Each new row is followed by what is left after taking away its nearest point in the smallest flat space through zero that holds the last named rows.
In the rows, zero is written as 128.

z_787:
[[139 104  73 209  96 131 144 150 168 188  92 162 106 148 161 126]
 [126 183 133 178 160  93 159 168 164 152 185 179  63  61 149 222]
 [131 210 141 238  57  86 158 151 103 167 144 167 182 174 178 104]
 [116 141 119 198  66 121 157 142 130 169 108 118 112 135 110 199]
 [122 142 105 194  83  87 147 107 187 115 131  86  84 115 161 192]
 [139 137 107 197 138 125 183 107 169 151  85 213 160 119 131 188]]
New rows:
[ 91 180 161 140  86  75 119 149  82 122 163  97 154 163 144  82] : [ 99 123 125 124 134 104 131 134 130 129 121 131 128 133 123 124]
[139 174 175  85 129 139 132 159 126 164 162 130 156 106 102  92] : [142 145 143 110 113 136 141 131 171 157 130 114 143 109 114 111]
[142 177 104 120  89 138 118 145 104 174  92 161 157 161 169 100] : [136 166 108  88 112 134 115 126 126 141 101 133 126 127 154 144]
[164 161 134 167  86 162 134  91 167 139  98 114  85 159 168  87] : [158 168 161 126 120 176 136 100 141 135 111 130  88 135 130 114]
[ 85 125 125  80 145 130  76 132  79 121 153 154 143 139 102 147] : [ 90 122 100 123 125 114  86 119 116 122 140 152 135 146 133 150]

z_464:
[[ 89 177 113 118 176 120 137 118  43 105  85 138 119 136  81 222]
 [101 176 233  58 111 130 128 114 141 124 147 148 143  74 154  91]
 [151 143 147 103 129  92 120 165 133 121 129  82 132  85 134 131]
 [159 123 107 146 168 182 148  90  93  95 174 150 175 174  95 124]
 [112 150 128  96 129 146 162 148  97  76 184 102 177  96 100 110]
 [103 148 209 105 136 183 131 155 144 128 149 130 198 112  61 151]]
New rows:
[176 126 163  81 124 128 101 115 179 174 156 163 113  77 144  83] : [142 126 101 102 136 134 120 127 134 154 144 156 112  95 103 129]
[ 75  90 139 142  97 179  92 139 171 168 137 154 142 144 117 140] : [119 119 120 118 129 136  96 128 122 132 146 127 132 125 142 142]
[134 105 117 112 170 152 176  80 173 171 177 140 109 161 112 146] : [122 120 118  93 161 121 177 106 166 165 167 114  98 128 118 154]
[121  99 163 136 104 138 111 137 140 109 106 164  91 180  82  76] : [137 116 154 121 119 113 115 150 115  88 109 136  92 160  82  88]

z_986:
[[ 59 118 173 119 179  52 120 149 161 155 173 145  75 114  26 113]
 [107 171  83 108 150 173 128 146  84 101 131 155  79 156  66 124]
 [124 169 158 155  98  75  97 122 115 124 105 123 100 152 117 130]
 [ 77 144 132 161  93  69 126 131 112 146 113 116  31 108 120 137]
 [ 78 167 182 187 151  42 159 107  93 112  90 123 123  90 132 133]
 [143 171 149 151  84  76 134  83  92 142 135 110  75 160  71 179]]
New rows:
[101 158 148 114 100 122 124 138 143 132 105 117 111 144 149 129] : [107 147 144 103 120 138 145 130 143 133 121 120 130 139 136 137]
[145 147 160 102 148  97 131 158 137 135 124 122 115 134 184 173] : [142 150 146  91 159 115 136 162 130 131 132 129 108 139 165 173]
[133 123 118  89 165 127 124 182 112 123  73 115 120 100  87 101] : [161 116 127  97 134 116 131 156 113 137  76  96 127 104 101 126]
[118 159 127  71 131  44  58  99 140 106  74 128 124 169 121 142] : [114 122  92  59 148  87 109  92 136 114  91 124 130 131 139 156]

z_529 (6 x 16):
[[102  65 157 117  81 156 162 223 159 101 122 152 123 139  95 169]
 [149  63  82 135 108 166  93 207  84 105 101  93 184 185 154 167]
 [ 79  64 130 112 131  96 142 172 155 181 156 159 142 238 119 130]
 [ 84  83 126  57 121 175 163 203 114 128 156 160 168 162 189  84]
 [ 94 113 141  74 142 189 208 144 142 113 153 159  96 206 192 111]
 [116 127  46  79 134 183 132 157 118 148 131 169 180 221 104 109]]
New rows:
[163 166 102  98 109 104 181 174  82  77 130  75 113 141 121 145] : [145 166 111  96 116  68 175 163  93 108 146  88 117 141 109 127]
[167 125 126  88 117 152 151 101 109 114 169 126 160  91 105 111] : [165 101 138 109 120 129 149 102 118 124 169 115 147 127 107 134]
[149 123 153 167 155 120 167 108 174 103 118 163 103 108 117  95] : [155 105 125 163 154 125 141 131 149 109 113 152 141 127 129  92]

z_609:
[[128 142 100 142  90 101  64  52 180  80 233 126 160 204 124  87]
 [123 154 121 127 125 182  95  41 138 116 184  54 146 211 187  39]
 [107 162 141 104 100 143  20  71 152  80 201  61 144 162 120  96]
 [112 150 153 122 139 210 102 138 139  84 186  50 108 178 213 100]
 [123 174  77  73 129 129  99  85 182 122 206  75  56 192 145  77]
 [135 175 155 189 103 129 118 119 192  99 215  91 170 157 209  71]]
New rows:
[168 107  92 122 149 107 100 137 143  94 135 171 128 112 124 141] : [166 121 107 122 156 129 103 128 134 110 119 138 133 106 146 116]
[156 133 155 135 182 133 130 113 104 158  94 140 138 147  87  83] : [152 139 159 137 176 129 117 145 129 128 132 142 123 150  97 104]
[118 129 199  88 147 137 134 124 139 133  95 108 144 119 119 114] : [124 118 176  95 143 121 146 123 156 121 122 137 137 145 119 120]
[115 122  91 189 124  82 149 173  74 115 184 114 113 132 117  99] : [108 123  98 171 128  97 133 161  54 122 163  94 112 123 105  96]
[ 49  99 119  99 149  93 171 120  94 143  86 165  89 103 156 128] : [ 45 115 137 116 130  92 133 108 115 115 127 147 117 111 167 116]

z_400:
[[134 126 146 158 186 111 189 191 183 183  91  84  95 144 142 112]
 [155 170 148 118 123 109 160 155 141 155  70 155 136 139 167  94]
 [153 137  90 116 128 111 105 183 143 158 141 106 136 116  75  80]
 [178 149 181  98 110 109 139  86 156 181  37  43 146 139 156  98]
 [149  56 101  90 168 107 111 149 188 137 114  80 119 124 140 110]
 [140 103 147 112 151 130 120 153 116 110  79  49 140 213 156 126]]
New rows:
[143 119 150 126  78 115  84 149 105 175 123 183 171 140 110 171] : [136  93 155 136 106 114  99 153 128 183 121 156 154 143 117 183]
[106 141 156 137 118 120  97 119 134 116 128 144 205 100 130 125] : [101 127 155 148 142 119 110 141 147 122 128 127 193 111 131 128]
[175 151 126 125 137 189 173  51 121 180 154 118 118  86 119 116] : [173 129 103 111 158 189 160 105 107 144 151 129 125 136 137 109]
[131  51 104 128 155 116 121 108 103 126 109 122 149 205 132  76] : [123  88 115 155 139 117 144  88 107 154 125 151 139 160 113  80]
[127  80 155 177 150 138  89 139  90 114 113 135 133 121 139 132] : [140  96 155 172 140 129  92 139 101 135 105 139 136 102 132 115]

z_352 (6 x 16):
[[ 95 158 215  70 135 179 122  95 112  85 130 126 117 162  96 197]
 [149  66 138  91  97  94  61 162 128  95 146 174 103 181  88 155]
 [150 106 161  82 178 111 140  62 120  65 105 134 127 184  91 122]
 [159 111 147  99 144 154 130 113 100 119 154 192 124 160 186 126]
 [121 101  93 142 105 117  92 149 101 130 127 188  50 160 109 137]
 [144 138 130  85 155 147 120  95  38 173 155  89  94 164  94 182]]
New rows:
[130 132 103 133  86 141 105  88 141 148 110 146 142 157  96 104] : [132 139 114 126  87 153 109  88 139 154 119 141 155 152 110 110]
[ 69 162 112 162 145 100 104 117 158 113 171  98 132 100 166 152] : [ 91 140 111 143 158  90  96 104 140 104 176 115 122 129 162 151]
[122 140 106 111 160  86 158 110 116 132 127  93 129 178 160 128] : [101 143 117 119 130  95 140 140 137 125 130 111 124 168 162 141]
[114 145 130 136  95  74 121 157  76 165 117 115 155 143 129 105] : [104 152 153 129 103  88 131 140  85 137 107 136 152 152 136 104]
[149 101 114 114 110 171 137 109  96  71 152 187 193 104 123 132] : [131 114  89 135 105 162 137 112  89  91 139 155 173  91  90 137]

z_854 (6 x 16):
[[ 71  81  29  57 139  46 149 176 105 168  47 164 125 162 116 160]
 [106 124  18 130 132  91  98 169 102 121 117 123 173 165 119  70]
 [ 28 103  29 155 188  91 165 183  83 151  62 176  74 109  92 139]
 [ 60 151  18 121 115  52  78 149 118 159 130 150 155  88  90 165]
 [ 64 154  21 196 133  59  87 168 152 160  95 129 141 156 109 102]
 [ 71 137  47 103 145  71  72 170 126  87  96 100 183 146 123 157]]
New rows:
[ 99 164 164  78 169 108 123 102 122 110 173 121  80 126 156 111] : [ 97 164 140  87 162  92 120 109 128 127 166 125  84 143 155  93]
[147 154 101 107  92 150  87  96 147 127 171 136  89 133 138 132] : [128 139  98 109 119 152 104 115 141 112 138 134  75 149 142 135]
[150 120 124 154 108 165 141 111 142 114 122 119 108 119 109  82] : [132 119 114 124 107 140 130 116 147 112 107 118 118 115 107 121]
[143 141 138  95  77 101 123  94 119 165 134 175  90 172 176 111] : [108 154 131 119 115 119 107 110 103 111 135 156  95 150 170 122]

z_112, 6 rows:
[[ 89 125 157  65 180 191 118 126 154 132 116 147  83 177 125 122]
 [150 159 126 137 152 138  70 144  97 172 164 159 154 147 157 152]
 [138 134 142  64  99 113 101 162  77  91 173 152 142 148 126 118]
 [ 97 107 151 107 155 152 174 181 143 106  53 156 159 147 132 182]
 [188 160 119 130 143 145 164 138 132 171 127  83 112  99 129 105]
 [122 144  96 135 145 167 124 126  88 156 169 140 154 101 109 117]]
New rows:
[109 174 146 163 143 175 126 127 123 106  88 158 125 128 150 162] : [127 177 143 150 115 155 127 118 113  91 114 138 110 117 141 132]
[134 159 171 153 141 109 119 104  93 164 171 158 171 157 147 115] : [121 141 177 139 136 114 164 103 116 140 138 139 154 149 130 104]
[100 169 137 105 123  87 130 162 140  78  91 115 128 171  93 101] : [105 184 115 140 142 105 117 147 132 118 109 116 139 154  95 102]
[139 154 141 162 148  82  79 164 137  99 180 133 122 165 180  83] : [112 140 126 163 165 119 136 169 143  95 150 127 132 138 151  82]
[ 85  94  95  77 106 117 100 148 115 160 103 114 102 149 170 120] : [ 95  99  80  99 105 117 115 148 109 172 103 105 115 126 165 120]
[ 75  86 101 144 152 141  91 125  76 121  96 175 153  86 160 112] : [125 102 120 121 145 125 105 132  96 126  88 137 115  92 172  91]

z_852, 6 rows:
[[165 113 150 207 159 157  35 137 169 166 115 113 131  62 107 119]
 [137  70  76 213 111 166  49 204  76 137 114  96  92  74 112  71]
 [127  98 100 134 154 111  60 214  62 190 107  95 123 144 110  98]
 [ 86  99  84 164 137 198 108 142 120 144 138 116  45  68 134 121]
 [160  72 156 204  98 103 122 170 124 105 176  69  78  77 112 141]
 [189 140 133 232 141 145 107 161 126 163  69  73  67 140 130 153]]
New rows:
[ 70 138 115 170 149 126 161 115 122 100  98 181 115 105 145 129] : [ 86 129 138 168 158  90 143 137 116 116 107 164 132 113 133 133]
[146 186 113 111 131  93 162  42 108 147 137 124 151 103 170 160] : [146 156  96 134 126  96 128  81  81 154 141 108 141  83 160 137]
[177  97 164 159 154 117 128 145  92 150 140 100 137 179 150 109] : [144 101 149 139 153 152 137 111 111 135 153 129 133 153 158 103]
[ 96 153 141 200 121 142 124 120 148 144 151 145 131  90 149 143] : [ 92 155 133 169 117 116 134 139 118 147 146 145 148 126 149 136]
[132 107 145 100 126  88 129  79 125 122  52  82  89 140 159  68] : [123  95 152  96 130  90 118  75 136 122  73  85  91 115 154  67]

z_976, 6 rows:
[[126  19 169 102 125 126  83  96 121  70 141 144 184 153 165 164]
 [109 107 128 114 137 105  69  69 142  93  93 121  79 129 155 145]
 [ 96  26 144 189  87 110 107  81 122 156 132 160 111 112 195 147]
 [149  51 174 144 102 109  81 138 143 111  97  86 134 130 123 178]
 [120  52 115 164  99 135  57  56 191  77 139 108 102 137  86 146]
 [183  75 154 171  66 123  95 136 128 159 165 175 113 128 117 171]]
New rows:
[141  89  83 137 128 117 111 144 143 153 180 178 103 114 170 106] : [141 103  93 116 149 114 111 168 152 131 146 125 117 117 149 109]
[ 83 115  88 137  77 164 155 143 114 117 107  99 108 101 113 142] : [105 122  99 106  82 161 140 143  98 105 116 127 112 112 123 155]
[ 80 155 176 154  86 164  79 155 105  80 108  95  89 122  80 137] : [ 69 153 173 146  92 170 102 151  80  90 132 135 110 124 112 124]

z_343, 6 rows:
[[ 72 155  85 135 119 219  98 151 119  97 115 147 113 106 133 173]
 [103 137 104 155 116 169 103 196  94  80 142 134 104  76 120 141]
 [ 83 130 118  93 122 144 103 159  76 196 125 134 137 115 156 105]
 [123 202  96 166  91 164  90 218  71 113  87 138 135 114 131 140]
 [ 93 145 122 124 142 161  83 149 114 147  90  96  42 145 131  95]
 [115 149  68 153 119 204 116 142  89 109 178 102 136  46  84  79]]
New rows:
[157 136 112 110 112 128 176  90 154 157 161 127  82 131 181  75] : [151 149 107 124  98 136 168 128 143 131 152 148  90 123 190 110]
[ 78 161 173  78 169 158 171  88 176 176 167  84 166 120 113 129] : [ 96 180 184 113 154 135 156 157 156 136 147  88 143 117 113 142]
[148 153  81 110  91 181 124 121  94 180 142 166 181 177 107 139] : [154 108 114 120 112 145 123 138 112 138 156 151 113 172 100 135]
[ 98 171  75  96 159 176 154 169 155 100 154 164 170 175 174 141] : [125 153  96 103 171 134 157 172 153 103 165 134 138 174 159  94]

z_856, 6 rows:
[[144 151 187 142 165 159 126 120  73  97 155 159 103 172 142 109]
 [116  97 149 143 125 171 149 168  69 154 141 209 192 176 116 196]
 [142 201 196 144  76 140 150 203  93 174 180 146 173 145 114 150]
 [ 97 163 136 152 100 138 143 103 131 155 143 141 165 158 193 150]
 [129 128 177 156 126 109 157  78 118 114 177 152 169 125 152 159]
 [ 74  86 185  67  82 186 166 177 152 126 177 179 170 184 124 121]]
New rows:
[114 104 135 152 180  92 140  91 106 111 103 131 132 106 182  77] : [112 112 140 136 147 103 146 151 108 139 108 134 151 107 153  84]
[189  89 138 148  97 205 116 156 140 134 151  48 156 130 102 149] : [181  90 132 159 112 207 113 120 139 123 146  49 148 141 133 145]
[ 98 146 122 103 122 102 133 122 158 144 159 119 132 115 127 163] : [108 144 122 106 148 118 121 127 131 134 148 130 111 131 121 156]
[131 162  86 157 100 113 117  84 130 127 142 104 111 141 166 136] : [136 126 105 131 103 128 123 122 121 116 152 125 115 144 120 136]
[131 138 140  98 137 173 159  86  82 137 176 132 124 152 116 129] : [133 138 104  97 127 155 151  92 102 153 153 109 123 127 107 132]

z_249, 6 rows:
[[ 62 238 143 120 145 145 147 152 145 130 172 133 181 144  89 113]
 [137 175  86 144 128 192 152 177 161 115 190  90 124  81  95  84]
 [131 190 201 165 186 108  70 192 142  89 171 126 110 152  58 157]
 [ 83  79 155 164 109 203  70 157 143 117 111 100  92 139 137  96]
 [ 98 213 173 134  93 168  99 136 164 133 190 110 131 148 112  99]
 [ 95 142 174 125 115 120  79  53 108 146 161  49 157 143  55 153]]
New rows:
[ 82 130 111  97  91 130  76 161 156 174 125 125  92 124 115 101] : [106 128  98  90 114  95  94 156 143 171 121 133 100 115 104 122]
[110 171 173 167 129 102  75 176 118 134  83 171 135  88 102 127] : [128 152 136 152  99 112  99 138 114 152  89 147 140  63 112 115]
[175 119 149  88 148 159  88 122  91  92 169 164  97 180 108 154] : [146 117 115  77 143 182 119 116  88 102 160 160 121 168 115 136]

z_357, 6 rows:
[[111 107 130 137  99  69 142 173 115  88 156 139  86 116 130  83]
 [153  77 193 125  78 103 144 140  90 120  92  46  95 105 119 104]
 [154 108 131 153 161 124 118  85 153  86 152 104 153 118  83 114]
 [130 120 157  91 131  72 118 141 119 108 135 129 119 114 115 137]
 [ 84 115 143  85 114 185 161 151 133 238 104 126 109  97  88 133]
 [141 111 104 122  80 129 184 106  99 115  39 122 129  96  81  92]]
New rows:
[139 143  87  94 150 103 118  98 114 174 133  89  99 100  88 184] : [139 142  69 134 132 103 123 111 109 150 145  90  85 114 117 158]
[106  76 143 137  72  90 148  76 216  95 110 129  86 141 142 106] : [101  97 144 118  88 108 135  73 221 125 107 141  99 152 156 139]
[130 154 148 173 117 126 135 130 127 152 161 109 135 109 188 146] : [129 150 137 151 120 109 151 116 129 142 141 126 144  87 144 139]

z_663, 6 rows:
[[110  83 111 155 178 159 143 153 238 159 109 165  88  99  81 129]
 [119  99 123 185 161 145  87 133 154  86 173 152 114 118 147 142]
 [147 154 180 161 102  95  59 160 207 149 132 130  56  91 142 137]
 [ 76 146 186 103 117  79  76  50 186 153  70 111  58 123  99 130]
 [127  99 130 131 132 153 106 147 172 170 128 189  75 123 147 219]
 [111 107 184 153  70 139 152 182 188  96  78 175  65  95  44 102]]
New rows:
[115 148 123 109 104 126  91 132 107 110 106 178  90  92 106 158] : [126 153  94 112 137 126 103 132 110 119 120 150 122  91 111 126]
[122 110 103 175 105 115  85 101 171 147  99 141 161 123 123 184] : [133 121 102 170  89 112 108 114 146 134  97 126 184 124 114 154]
[167 175 138 139 112 118 133 157 160 134 145 107 152 156  87 102] : [141 152 133 134 125 131 123 124 147 126 146 131 144 172  95 143]
[ 91  98  85 162 138 190 106 100 154 146 181 162 187 124 114 140] : [106 138 124 138  83 157 103 109 142 159 154 140 173 119 107 123]

z_73 (6 x 16):
[[130 147  99 133 154  93 146 112 160 139 102  93 123 190 156 177]
 [ 88 118 195 165  93 105 175 132 127  91 184 114 158  73 158 108]
 [116 100 140 173  60  98 139 105 144 138 140 179  82  72 114 135]
 [ 98 108 128  62 135 135 136 115  89 154 185 153 144 137 130 103]
 [ 81 151  95 137 114 102 167 123 111 140 151 195  99 141 210  88]
 [ 59 115 168 174 140 159 176 106 156 130 155 172 148 119 140 136]]
New rows:
[ 92 152 160 141  79  90 116 104 133 130  80  98  87 179 163 126] : [ 89 137 177 119  93 134 100 109 116 132  93 111 107 165 130 109]
[132  96 181 105 117  83 137 149 146 165 128  94 177 114 169 135] : [137 104 155 116 126 116 118 153 147 176  97 138 155 117 160 123]
[126 168 179 169 165 174 159 174 134 143 166 106 102  83 161 179] : [146 160 146 127 153 156 138 166 115 168 167 116  77  95 149 178]
[141 141 148  89 108 114 105 119 144 103 155 141 105  87  81 147] : [124 166 135 101 137 123 121 125 151  98 143 145 113 117 119 142]
[ 82 144 133  94 140 120 152 167 103 173 132  79 179 163 119 141] : [ 95 143 125 134 106 121 138 170 112 171 108 116 142 128 108 133]

z_860 (6 x 16):
[[126 173 163  87 162 107 105 113 184  92 122 203 177 155 150 154]
 [108  52  96  98 151 109 142 133 116 191 123 110 150 151 173 139]
 [ 55 178 166 105 188  95 111 129 151 165 107 108 228  94 119 155]
 [130 172 117 100 167  87 151 118 111 126 203  74 120 115 197 198]
 [106 151 158 137 168 173 161  95 111 156 163 127 143  93 141 204]
 [ 49 149 103  69 188 102 158 116 131 110 115 164 147  59 145 132]]
New rows:
[ 97 114 164  98  77  94 168  90  84  76 174 100 162 154  91 137] : [ 94  96 163  96  77 103 168  88  88  82 161 118 166 160  88 131]
[ 95 145  91 160 149 152  80  77 158 177 117  92 170  91 163  94] : [128 145  84 158 133 158  83  71 162 144 131 118 135 109 175  93]
[ 99 161 147 171 126  87 128 115 152  85 155  85 159 154  84 116] : [ 96 108 125 157 133 111 155 102 141  99 153 119 139 158 106 124]

z_64 (6 x 16):
[[112 125 146 111 116 118 117 183 130 129 105  87 150 156 140 116]
 [183 128 160 139 146 110 136  66 129 193  60 150 171 166 165 118]
 [125 170  98 153  91  99 110 116 117 142  99 137 109 194 208 159]
 [155 127 164 105 126 190 130 155  96  79 104 144 107 192 187 113]
 [112 137 156  90 118 153  83 112 124 112 131 137 181 150 188 145]
 [144 116 103 144 150 105 105 146  73 155 145 149 162 124 142 217]]
New rows:
[178 136 172  98 122 176 151 125 142 108  98 105 137 109 156 151] : [159 147 138 119 110 142 150 128 149 121 112  96 123  94 141 168]
[130 127 121 117 136 118 125 162 189 205 107 113 128 205 151 157] : [127 117 120 107 149 156 130 143 188 169 151 138 110 164 124 155]
[128 113  94 115  60 118 203  86 167 144 135 142 128 128 150 136] : [134  92 111  99  76 133 198 128 144 134 139 133 148 128 144 149]
[133 121 162 129  61 161  51 205 150 128 110  81  80 139 128 149] : [162 116 160 144  85 159  62 136 154 156 114 119  89 109 111 156]
[ 93 129 117 180 178 105 113 135 170 132 116 130 147 111 120 117] : [104 128 126 173 180 131 113 141 153 110 116 143 136 129 141 120]

z_725 (6 x 16):
[[141 142 165 133 132 109 137 141 177  78 137 143 109 165 116 155]
 [176 131 151 106  71 122 132 149 127 114 104 144  83  90 167  97]
 [127 109 135 155  73 135 121 102  95 199 107 165  93  97  85 199]
 [119  51 215  87 115  82 114 168 158 126 171 160 140 106 101 146]
 [135  97 119  86  76 111 131 203 181  62 122 198 135 136 113 199]
 [135 196 126 133 106 188  81 123 146  94 111 167 140 157  82 141]]
New rows:
[163 128 111 105 105 149 133 141  93 152 114 138 155 117 105 120] : [163 130 130 118 130 127 150 136 113 136 127 124 144 141 107 126]
[ 97 167 106 158 139 136 171 118 141 122 138  86 136 150 157 105] : [100 141 136 138 101 137 150 135 141 134 140 121 136 124 134 123]
[ 95 125  62 145 164 115  97 120 117 156 115 137 189  97  99 145] : [136 140 118 145 145  93 109 125 143 126 112 139 139  97 121 126]

z_150 (6 x 16):
[[ 54 145 177  41 111 115 184 132 200 119 143 177 107 184 179 133]
 [ 65 147 181 125 143  99 119 146 151 168 149 218 120 202 124 160]
 [ 38 158 204 111 111 131 100 148 132 163  83 163 165 215 157 150]
 [ 39  89 201 134 106 108 105 128 160 103  84 156 174 179 133 206]
 [ 55 102 238 123 114 111 126 117 130 100 150 125 159 108 127 211]
 [ 75 184 238  70  72  67 170  93 152  90  83 163 139 161 125 137]]
New rows:
[123 171 176 151  82 123  76  85 158 108  79 163 101  95 112 118] : [120 145 140 145 107 160  75 107 169 126 117 151  89  89 140 117]
[128 163 135 142 169 169  90 157 104 114 143 153 167 117 123 160] : [139 165 121 117 153 156 119 144 131  87 128 155 156 118 127 144]
[157 112 181 107 164 113 122 172 118 120 156 157 177  83  88 158] : [162 120 143  88 154 129 127 178 135 122 119 150 177 113 112 124]
[145 161 116 129 153  99 152 172 140 163 106 123 172 181 138 156] : [157 149 121 126 152  98 166 161 138 142 127 102 168 142 134 164]
[130 153 177 168 145 153 173 151  97 116 136 156 118 132 150  99] : [133 123 153 176 142 154 171 149 114  96 119 150 124 133 150 109]
[ 99 181  96 103 112  99 113 145 144 143 124  87 102 127 125 143] : [100 165  95 119 117  94 106 144 144 138 129  90 105 120 114 159]

z_877, 6 rows:
[[130 112  96  98 179 145 179 125 170  98 158 166  91 104 211 111]
 [141 114 147 133 173  41 188 150  53  96 184 146  99 142 193 175]
 [ 44 104 131 136 137 106 173 146  77 218 221 180 147 148 182 173]
 [136 137 123 131  97 109 163 147  81 101 146 134  76 105 182 145]
 [132 101  91 119 169 118 160 158  69 135 139 159 124 152 158 116]
 [144  88  84  74 141  73 137  97  68 158 128 107 147 142 154  98]]
New rows:
[ 51 141 125  81 131 187  99  95  98 127 104 109 132 133 102  94] : [ 64 146 150  93 153 154 120 104  91  92 123 113 114 133 121 121]
[160 128 205 179  72 136 117  88 152 119  91 125 141 136 142 104] : [152 105 176 167 106 136 140 101 126 136 106 151 145 152 167  92]
[159 109 129 123 138 129 123 100 119 146 142 167 133 129 126 107] : [159 121 142 135 121 132 120 105 121 137 141 164 123 122 122 118]

z_717, 6 rows:
[[125 137 165  90 162 185 102 115 184 114  92  94 123 140 115 149]
 [105 131 107 137 146  84 177 127  70 180 174 120 115 153 177 146]
 [113  36 185 105 161 151  82 125  87  67 193 131 189 141 184 123]
 [107 119 111 105 186 141  99 164 119 147  90  88 184 141 102  97]
 [131  98 166 102 193 157 109 110 139 205 121 113 133 159  98 143]
 [180 176 144 133 138  65 165 113 136 111 117  76 121 114 138 125]]
New rows:
[117 130 115 124 118 160 168 174 154 146  61 153 188  95  91 125] : [128 118 149 123 122 142 188 147 138 137 106 149 173 103 136 150]
[148 185 113 138 120 115 149 109 113 157  82 162  91 127 110 139] : [135 146 135 122 141 131 122 115  97 120 102 155 128 133 134 132]
[101 123 114 144 125 164  96  77 156 112 188  98 156 122 161 153] : [120 139  95 158 123 137 104  85 154 141 167  97 159 112 128 134]
